There are 11 hidden switches. A switch that is on adds its own fixed numbers to the row, and there is some noise. The rows also spread widely along 13 directions, which tell nothing about the answers.
Known rows, each followed by its switches (1 for on, 0 for off):
[-18 -26  17  -7 -17  -8  15 -11   7   3  10   3  -1   4 -20   8  13 -20
 -10  -8 -13   7  -4   0  23  29  11  -5  -3 -20  10  -3  -5 -10  10  32
  11  10 -48]
0 1 1 1 1 1 0 0 1 0 0
[ -3  12  -3   9 -11  19  -4 -32  21  13 -16   9  37  19  17  38 -12  25
  10  21  -6  13   8   7 -13  -6  -5  22 -11   4  -3 -14  10  37  21 -26
  23 -14  18]
1 0 1 1 0 0 0 1 0 0 0
[ 26   3 -13   6 -12 -11  -3  16   1   4 -29 -12  -5   5 -12 -15  35 -39
  -7  -7   8   3  18   8  16 -14 -36   5  -2   8  13 -24   8  -8 -15   1
   0   1  -1]
0 0 1 1 0 0 1 0 0 1 0
[ 17   1  -4 -16 -18   4 -23  -3 -43 -16 -13  19  15  -6 -11   0 -17  18
 -20  -2  32 -42 -27 -19 -11  16  23  13  23   8 -14   4 -42 -33  17 -27
   0  -5 -14]
1 0 1 0 1 0 0 0 0 0 1
[ -2 -26  -7  11 -24  -9   5  -7  18  25  21  -3 -12  -6   0   8  25 -22
   8 -29  -7  21  26  -2  23 -14 -46  11 -27   2  -2  -3  10  -3 -16  -5
 -16   4   3]
1 1 1 1 1 0 0 0 0 0 0
[-28   0   8  -2   0  -2   5  -6  -6  -9  -9  -1  12  -4  -4 -18 -24  16
  -3   3  15  -3 -14   6 -10  -3   2  -6  -4 -11 -21  12 -30   2  11 -34
   4 -24 -18]
0 0 0 0 1 0 0 1 1 1 0
[ 24  24  17   5  -1   4 -11  11 -19   0 -26  -7 -14   5   6   2 -21  10
  17  11  11  -8 -23  12   7 -23   6  36   3  -1  -7  10  12  23  18  -2
  -1   0 -15]
0 0 1 1 1 0 0 0 1 0 1
[-21 -18  10 -15  13 -20  12   9   1  29 -22  -6  16  27 -48 -12   3 -39
 -16 -21  22   8   7  22  21  19 -26 -18   3   9  -4  -6  -1  -9  13   2
  14 -17 -30]
1 0 1 1 1 1 0 1 0 0 1
[-22 -18   2   9   2   0   9 -22   4   8 -10   3  17  23  -7  28  -6   0
  -9 -19  16   4   2  22  15  -7 -27   2 -17   2 -12  13  -2  -6 -11  -3
  34 -10  -3]
1 0 0 0 1 0 0 1 1 1 1
[ 20  -2  -5   8  10   8 -16  -1 -21  -2  25  26 -14 -11  15  23  14  30
  -5  -9 -16  -7  -1 -16   3   9   7  45   5  10  19  15  -2  -4  13  -2
 -13  31  13]
1 0 1 0 1 0 0 0 1 0 1
[ -5  11  14  37  18   7  -4 -12   8  30  -5  -4   6  13   2  15  26  25
  -9  -6 -29  52  24  13   6 -10  -8  21 -13 -19   6  -3  -3  28   1  20
   1   0   9]
1 0 1 1 1 1 0 1 0 1 0
[  5  13  -6  14   1  -1 -10   1 -12  11   3   5   3 -18 -15 -36  30  -6
 -11  -4 -23  32  -6  -5  -2   8  39  -9  10  -4  12 -16 -46 -25  -3  11
 -20  -2 -18]
0 0 1 0 1 1 0 0 0 1 1
[-55 -23  22 -12  -1   1  19 -13  17 -11  18   6   9   4   9  14 -25  22
   0   5   5 -16 -10   0 -13  18  -1   1  -5 -16 -19  33  -5  18  28 -13
   9 -11 -20]
0 0 0 0 0 0 1 0 1 0 1
[-34 -32  25 -14  12 -18  20  23  13  12  20  -1 -24   1  -7  -4  28 -18
  -7  -7  -5  -2  20  11  18  17 -33   2  -3 -14  -1  20  12   5  17  19
  -8  14 -27]
1 0 1 1 0 0 1 1 1 1 0
[ -8  36 -22  -2  17 -19   6  18  -8   7 -16  -5   7   3 -44 -36  14 -23
 -14 -27   2   6   2   9   0  14  23  -9  32  22  28  -4  -9 -19  22  34
 -13  -5 -17]
1 1 1 0 0 1 1 0 0 1 0
[ -2  17 -23  10  -8  10 -13 -28  11  25  -1  11  28   3  -3  -2 -10   5
  12  -4  -9  32   4   8   4 -18  10  12 -17  23  -9 -28 -14  14  11 -49
   3 -15  15]
1 1 0 0 0 0 0 1 1 0 0
[-43 -18  19 -15  -5  -1  16  -6  19   7  25   7  -4  -3   9  12 -29   9
  24   7  -7  -3 -11   4   1   5  -7   8 -13  -8 -14  25  13  24  36 -18
  -2  -5 -20]
1 0 0 1 1 0 0 1 1 0 0
[ 15 -25 -10 -10   1   4 -12  18 -15  -6 -16   6  -7  -3  11   5  15   8
 -11   0  29 -37  12 -10 -15   4 -36  31   8  26  -1  -3 -18  -3   9 -52
  -4  -3  17]
0 0 1 1 1 1 1 0 1 1 1
[-13 -15  28 -13 -10  -8  -4   0  -6  13 -19  -7   7  16 -33 -12 -12 -19
 -13   5  11   9  -4   7  23   0 -18   2 -17 -21 -28  -8  -2  10  22 -21
   8  -9 -37]
1 1 0 0 1 0 1 0 0 0 0
[-16 -17  14 -26   8 -19   4  18 -12  13   3   8  -9  -2 -36 -20   3 -38
  -3 -11  11  -5  -8  16  29  10  -3  -5  -4   6  -9  10  -7 -20  15  -1
  -4  10 -35]
1 0 1 0 0 0 1 1 0 1 0
[ 17  23   2 -10   6  -2   8  14  -9 -17 -10   3 -10  -2  -9   0   3 -16
  15   9 -20  -3 -17   1  13   5  28  24   9   7  36   8  30  -5  27  44
  -2  27 -30]
1 1 1 0 1 1 0 1 0 1 1
[ -6   1  -8 -11 -23  10  12 -12  12  -3 -22  -1  18   9   5  24   6 -20
  15  17  11 -17 -17  14 -10  -4  23  -3   9  27   2  -4   0 -13   4  27
  27 -10 -13]
1 1 1 0 1 1 1 0 0 1 1
[-10  41  -7  10  -4  -6   0  -8   6   4 -42 -16  25  22 -22 -18 -39  -6
   5 -17  14   9 -20  18   4 -11   6  10  12   2  -1  -2   6  17  33  -4
  14 -32 -23]
0 0 0 1 1 1 1 1 1 0 1
[ 30  22  -6   1 -10  10  -4  10  -3 -19 -33  -7   3   7  25  11   5 -11
  17  20  10 -11  -8   6   6 -32  -4  27   0  16   7 -16  21   8  -1   3
  21   4  -4]
1 0 0 1 0 1 1 1 1 0 1
[ 28  13  -3 -12   4   9 -12  13  -2  18 -32   3   1   2   4 -13  15 -19
  15  45  -5   6 -10  21  -2 -11  16   8   6  26   4 -36  -4  12  16 -22
   8  -4  -3]
0 0 1 0 1 0 0 1 1 1 0
[-26  14  -1  22  -5 -11  11 -19  11   2   8  -7  12   5 -13 -11   4 -12
  -4 -34 -12  37   5  11  27 -15   1   1 -18 -17  -2   8  -1  -9  -8  23
   6  -2 -26]
1 1 0 0 0 0 1 1 1 0 1
[-30  11  -2   3  38 -12  13   0 -14  -1  -1   7  12  12 -40  -6 -13   1
 -12 -29   1  17  -6  20  19  12   9  -1   0   6  19  21  -4  -9  14  14
  17   1 -20]
1 0 0 1 1 1 0 1 1 1 0
[ 20   7  -9   0 -15  -3 -12   7 -16  -7  -7   3  -7 -15  -7 -23  22  -2
 -13  -3  -9  -2   2 -14   3  14  12  13  12  -7  13 -20 -25 -18  16  -7
 -17   7 -22]
0 1 1 1 1 0 0 1 1 1 0
[ -9  21 -12  -2   4   9  13   8   6 -13  -5  -2  -6   4  20  20   1  15
  15  11   0 -32 -16   1 -26  12  32  17  32  27  20  15  14   5  28  41
   4  -2   0]
0 1 0 1 1 0 1 0 1 0 1

New rows, each followed by its switches (1 for on, 0 for off):
[-15  27 -20   0   1   8   2 -29  20  13   0  17  40   9 -11   8 -14  -5
  15  12 -25  28 -13  12  -3   7  38  -6  -2  19  17 -18   3   8  24  -1
  18  -8  -2]
1 0 0 0 0 0 0 1 0 0 0
[-12 -12  13  -6 -19 -15   2  -8  -8   4   1   4  -2   8 -27   9 -10 -22
 -12 -30   9  -8 -13   4  33   8 -13   8  -4 -18  -6  20   7 -19   8  24
   9   9 -38]
1 0 1 0 1 0 1 0 0 0 0
[ -7  26  -1   3  -1  -6  10   6   0 -10  10  -2 -13 -22  -7 -32 -15 -18
  34   3 -24  28 -28  11  16 -24  33   1 -13  -1  15   9   1   1   8   7
 -11   4 -33]
0 0 0 1 1 1 0 0 1 1 0
[-35  -9  10  -9  18   3  15  11   6   6   4   1   1   5  13   6  18  19
  -6  19   7 -11   8  10 -23  14   3 -13  15   6  -8   6 -17   8  15   7
   7 -12   0]
1 0 0 1 0 0 0 1 1 1 0
[ 13  26  -3  15 -15  -1 -15   2   9  31 -19 -15   3   9 -11 -27  22 -22
   3   1 -19  41   4   9  13 -16   6   7   1  -2  -3 -39  -4  10  15   5
 -10 -12 -17]
1 1 0 1 1 0 1 0 1 0 1
[  6 -12  -5 -17   2  -3   0 -11 -13 -12  -9  15  17  12 -27  11  -8 -31
   0  -8   8   0  -8  12  42  -3  -2  17 -26  17   7 -10  10 -17   2 -21
  31  18 -27]
1 1 0 1 0 0 1 1 1 0 1
[ 40  20 -21   2   5   3 -28  -6 -32  20 -25  17  21  16 -41   2  20 -10
 -23  -9  -3  10  -3   1  17  22  30  19  18  24  23 -37 -19 -22  17   4
   7   9  -5]
1 1 1 1 1 0 0 0 0 0 1
[  2  -3  11 -24 -21   3   7  11  -4 -20 -29  -7   2  10   2   3  -3 -10
   4  34  14 -27 -14   2  -7   5  -4   3   7  -1  -2 -10  10   5  25  -3
  17  -7 -29]
1 1 0 1 1 0 0 0 1 1 1
[-15  -4   5   7   8   8   3   0   4  11  -3  -1   6   6   9   6  19  21
 -15  17  -1   1   4  -2 -28  16  10 -10  17  -1  -6  -4 -22   6   5  11
   2 -15   8]
0 0 0 0 1 0 0 0 0 0 0
[  2   0  23   4 -13  -8  -3   1 -23  -6  -6  -7 -10 -12 -16 -19 -10  -4
  -1 -13  10  11  -9   4  28 -25  -7  13 -25 -26 -24  17 -15 -11  -7 -11
 -10   3 -35]
1 1 1 0 1 0 0 1 0 1 0
[ -5  -3   1 -15 -28 -10  -8  -6  -8  13  -4   9   6  -5 -30 -14   5 -38
  -5 -10  -4   1 -22   6  27  12  23  -8   5  -5  -4  -8 -22 -37  14  17
   3   4 -46]
1 0 1 0 1 0 1 1 0 1 0
[ -1 -16  47   1  11   6  -5  19 -20  14 -23 -15 -17  12   3  -5  29  12
 -20  33  14   8  10  15   4 -11  -8  -1  -6 -25 -39 -12 -23  18  -6   3
   9  -5 -19]
1 1 0 0 0 0 0 0 1 1 0
[-13 -27  15 -24  24   1  10  25   2   1  21  13 -35  -8  10  12  -4   3
  21  16  -8 -23  -7   4  -2  12 -14  26  -5  18   7  29  24  19  32 -14
 -12  20   1]
0 0 0 0 1 0 0 0 1 1 1
[-19  -7  -6  -9   3  -3   0 -10  -7   2   7  16  25  -2 -26 -18  15 -21
 -16   1  -2  19  -8   6  11  10  31 -23   0   8  -1 -22 -40 -27  -4  -8
  19  -3 -26]
1 0 0 0 0 1 1 0 1 0 0
[-18 -30  11  16  20  -1  13  -7   0   3  13   3  -5   7  -6  23  31  15
 -21 -18  -7  14  26   4   6  16 -24  11 -18 -10  10  19  -5  -2 -14  13
   2  10   2]
0 1 1 1 1 0 0 0 0 1 1
[  8 -13   5 -31   3 -21   3  45 -22 -26   2   1 -26 -18 -14 -39   3 -28
  -5  -6  12 -26  -2 -19  18   6 -29  15   6  -1  11   4   8 -14  25 -25
 -21  18 -34]
1 0 0 1 1 1 1 1 1 0 0
[  1  35 -13  -2  17 -14  14   1  -7 -22 -25  -2  26   9 -30 -25 -35 -16
  11 -12   9  16 -13  19  17 -19  -7  11  -9  12  26   6  22   7  16 -22
  14  -8 -25]
1 0 1 1 1 1 0 1 1 0 1
[ 14  21 -12  -1   3  12  -6  -5 -11 -15   2  20  13 -18  12  -8  19  10
   7  34 -25  14 -11  -2  -7   0  43   9   3   7  24 -18 -21  -9  10  -9
   4  12  -9]
1 0 1 1 1 0 0 1 1 1 0
[-12 -13  10   4  21  17   6  -9 -15 -10  11  15  15  -1  14  27  15  20
  -1  22   8   3  -4   8  -7  -7  25  -5 -14  12 -11   9 -28 -11 -27  -1
  24   2   6]
1 0 0 1 0 0 0 0 0 0 1
[-27  -1  17   2   6   6  -1 -26   1  -3  16  17  17   7  -5  26 -40  30
   3 -14 -13  10 -12  -8   8  11   8  30 -17 -16  -3  30   8  21  35 -13
   6   7 -12]
1 0 0 0 0 1 0 1 0 0 1
[ -9 -22   4   1 -32  10  -7 -33   8  17 -19   0  26  19  -5  28  -6  -4
  -8  -4  15   4   8   6  13  -7 -26   5 -25  -6 -31 -17 -13   2  -3 -27
  26 -16  -3]
1 1 0 0 0 0 0 1 0 1 0
[ -1  23 -18 -11  -5  -8 -11  -6 -17  -7 -12  16  24  -2 -32 -18 -17   5
 -18 -14   1 -10 -14 -10  -5  29  18   7  23   2  20  -3 -17 -17  42 -15
  -5  -4 -17]
1 0 1 0 1 0 0 1 0 1 0
[ 21   4  -6  10   7  -4 -20  19 -32  -4 -28  -5  -5   4  -9 -14  19   4
 -29 -21  23  -8  11  -4   9  -9 -25  22  10   2  -2 -10 -23 -15  -2 -16
   1  -2   1]
1 0 0 1 1 1 1 1 1 1 0
[ -5  -1   5   1  38   2   4  26 -13   5  10   7 -16  -8   1 -10  28  13
  -6  13 -11   6   4   1 -12  15  21   3  16  13  17  -1 -15   4  10  11
  -9   8   2]
0 0 0 1 1 1 0 0 1 0 0
[ 21  18 -14  -7 -26  -6 -15  16   7  12 -25  -4   4   0  -5 -33  34 -22
  -9  20 -14   6   9  -5  -9  10  -6   3  26   0  18 -45  -6   3  35  -8
 -12  -8 -14]
1 0 1 1 1 0 1 0 1 1 0
[ -1   1  -1  -4  11  11   6 -11 -17 -23 -16  12  12  16  -6  37  -4   7
  -1  13  10 -13 -14  16  12  -3  14  20  -8  14  12   9   7  -4   2  10
  40  13  -9]
1 1 0 1 1 0 1 0 1 1 0
[  2  -2  -9   3  18  15   7  -8  15   8  -9  10  16  11   8  26  16  -3
   7  25 -15  13   3  10  -7   4  10   6  -3  24  21 -17  11  10   0   8
  25   4  13]
0 0 0 0 1 1 0 1 0 0 0
[ -5  28  18  13  -8  10  -3  -2 -16   2 -52 -23  13  25  -6  12 -12  11
  -5   1  29  -9 -20  20  -4 -16  22   9  16  -7 -26   7 -14   0   9  40
  26 -26 -25]
1 1 0 1 1 1 1 1 0 1 1
[  0  -5   2 -24 -21   2  11  28   1  -8 -25 -18 -14 -10  12 -16  16 -30
  18  31  23 -36 -15   7 -15  -8  14 -16  16  20 -17 -10 -12 -19   1  11
  -1 -16 -24]
0 1 0 1 1 0 1 1 0 1 0
[  4  31 -27   4   1  -2   3   3  -4 -25 -20  -2  17   7  -7  -4   9   6
 -15  -9   3 -15   6  -9 -19   9   1  10  23  14  28  -1   5  -9  17  17
   1  -3   7]
1 1 0 0 0 0 1 0 0 1 1
[ -1  38 -20  12   4   1   0 -18   3 -13 -17   7  24  12 -14   5 -18   2
  -4 -12 -18   9 -20   3   7  11  33  19  15   4  36  -3  11   0  29  27
  20   4 -16]
0 0 0 0 1 1 1 1 1 0 0
[ 13   0  23   7  16  -3   3  22 -35 -25 -24 -13 -10   8   0 -10  20   8
 -26   4  22  -8   5   2  11 -11 -15   9   0 -19  -9   5  -6 -10 -18  15
  11   6 -22]
1 1 0 0 1 0 0 1 1 0 1
[-11   7 -10 -11  -5 -17  12  15  -5 -13  -8  -4  12  -9 -17 -45  18 -30
  -7   6  13   2  -2   6   0  -3   2 -26  11   5   4 -14 -22 -23  -4  -8
   0 -15 -30]
1 0 1 1 1 0 1 0 1 0 0
[ 20   0  28   4   3   0   3  15 -28 -23 -36 -15 -10   9  -7  -5   5 -13
  -8  21  17   0 -14  15  20 -26 -11   1 -16 -23 -10   3   2  -5 -27  16
  23   5 -29]
0 0 0 0 1 0 0 0 0 1 0
[-23   7   7   5  22 -11  11   7  10   7  15  -3  -6  -7 -17 -24 -17  17
   9 -19 -16  25  13  -7  -5   5 -15  24 -12  -6  12  22  12  35  38 -29
 -37  -5  -6]
0 1 1 1 1 1 0 0 0 0 1
[ -5 -47  14 -11  -9   5   1   6 -12  -2 -11  -1   4   1   9   6  24  -4
 -23  15  34 -24   9  -5  -8   5 -26 -18  -6  -3 -34 -11 -38 -23 -28 -26
  15 -14  -4]
0 0 0 0 1 0 0 1 0 0 0
[ 16 -10 -18   4 -13  -6 -10 -11   3  -1  25  22  -6 -12  -3   4  12  -7
   1 -22 -32  16  11 -15  23   4 -29  36 -19  -1  32  -1  15  -4  15 -25
 -15  30   1]
1 0 1 0 1 0 0 0 1 1 1
[-12  18  28  20  26   3   6  22 -12  11   7 -11 -28 -11  24 -13  23  33
   2  13  -1  10  -1  12 -16 -15  27   3  15 -11 -18  22 -23  17  -7  35
 -18  -5  -3]
0 0 1 0 0 0 0 0 1 0 0
[-10  -9 -10  21  12   5  -7  -3  17  40  17   0 -10  -7   3   0  29  -2
  10 -19 -18  36  27   9   9 -16 -13  18 -25  18  -9  -9 -13  11  -4 -21
 -22   0  26]
0 1 0 1 0 0 1 1 0 1 0
[  9 -29   9 -13 -14   3  -6  -9 -13 -14 -20   6  17   6 -18  -7  22 -20
 -23  22  -3   7   2  -4  18  19  -2  -5 -18 -18   0 -37 -27 -20   0 -28
  23   4 -37]
0 1 0 1 1 0 0 1 1 1 1
[ -1 -28  -2 -14   9  -3  -2  16  -8  13  -1   9  -4   3  -9   0  41 -16
 -22   3   7 -10  18  -2   1  21 -18 -10   7  14  -1 -17 -17 -21  -3  -1
   3   6   4]
1 0 0 0 0 0 0 1 0 1 0
[-21 -29  23  -1  -5  11  10  -9   9  12   6   5   0   9  19  32  31  11
  -3  26  -7   1   4  12  -7  12   4  -4  -1 -10  -9   4 -14   3  -1  24
  20  -1 -12]
1 0 1 1 1 0 0 0 1 1 1
[ 24   6  12  20 -18   0 -21   7   3  42 -21 -17 -12  11  -1 -11  36 -24
  -1   2 -12  38  12  12  20 -26 -23   5  -9 -12 -19 -32  -3   9  -9  13
  -8  -5  -2]
1 0 0 0 0 0 0 0 0 1 1
[ -4  -3  14  -1  31  15   6  12 -12  12 -15   3   2  11  10  27  13  19
   5  27  21  -9  -1  21 -17  -8  13   5   7  28  -8   9  -9  13  -6  10
  20  -8  14]
1 0 1 1 1 1 0 0 0 0 0
[-13  -9 -19 -17  26  -7  16  11 -11 -20  -4  15  15   0 -16   2   3   2
 -16  -9  17 -26   8  -4 -13  25 -14   2  13  27  28  15  -3 -18  13 -13
   8   3   5]
1 0 1 0 1 1 0 1 0 1 0
[ 27  -3  34   0 -26   9 -26   8 -12   8 -17  -5 -20 -10  23  -8   5  15
   5  30  -6   3  -3  -8   8 -16  -7  36 -12 -34 -29 -17 -16  28  21 -35
 -16   4 -20]
0 0 1 1 0 0 0 1 1 1 0
[ 24   0   4  -4  10   5   0  16 -15 -24   0  12 -23  -2  19  28   8  18
   5  12  -6 -23   2  -4   5  -2 -22  47  -1   4  29  19  33  16  17   3
   2  32   6]
1 0 1 1 1 0 0 0 1 1 0
[-19  12  17  11  23   4  14   8   3 -10  25   2 -25 -20  22  -5  -6  24
  28  18 -30  21 -13   9  -3 -20  17  18 -17 -10   7  33  11  27  10   6
 -15  12  -5]
0 0 0 0 1 0 0 0 1 1 0
[-11   2   4   3  13  -6  14  17  -5 -25   7   0  -3  -4   6  -5  32   6
 -24  -1  -6  -8  12 -13  -6  16  -1  -3  16 -14  17  11   0 -16   0  41
  -1  15 -11]
1 0 0 0 0 0 1 1 0 0 0
[-12 -29  10  21   9   9  -2 -10  -7   6  29   8 -13 -10   9  26  34  15
  -7 -12 -13  24  18   0  17 -14  -9  18 -34  -8 -12  14 -21 -10 -29   3
  -1  18   8]
1 1 0 1 1 0 1 0 0 1 0
[ 11 -28  13 -20  -5  -3  -6  20 -23  -6 -19   1  -6   8 -11   3  25 -15
 -28   8  24 -29   5  -9   3  18 -23  -4  11  -1  -6 -13 -15 -18   1   1
  12   6 -14]
1 0 0 0 0 1 0 0 0 1 0
[  3   8 -10 -29  -2   3  10  14   1 -12 -32   2  20   1  -6 -14   6 -36
  17  42  18 -18 -21  18 -15  -9  21 -18  12  39   7 -16  -5 -14   7  -8
  20 -14 -17]
1 0 1 0 1 1 1 0 0 1 1
[ 10 -44   4  -6 -36  11  -6 -14   8  14  -5   9  -4  15  21  52  42  -1
 -20   2   0 -27  17 -10   4  27 -26  21   7  -1  -2 -15  -2 -14   6  22
  19  13  -2]
1 1 1 0 1 0 0 1 1 1 1
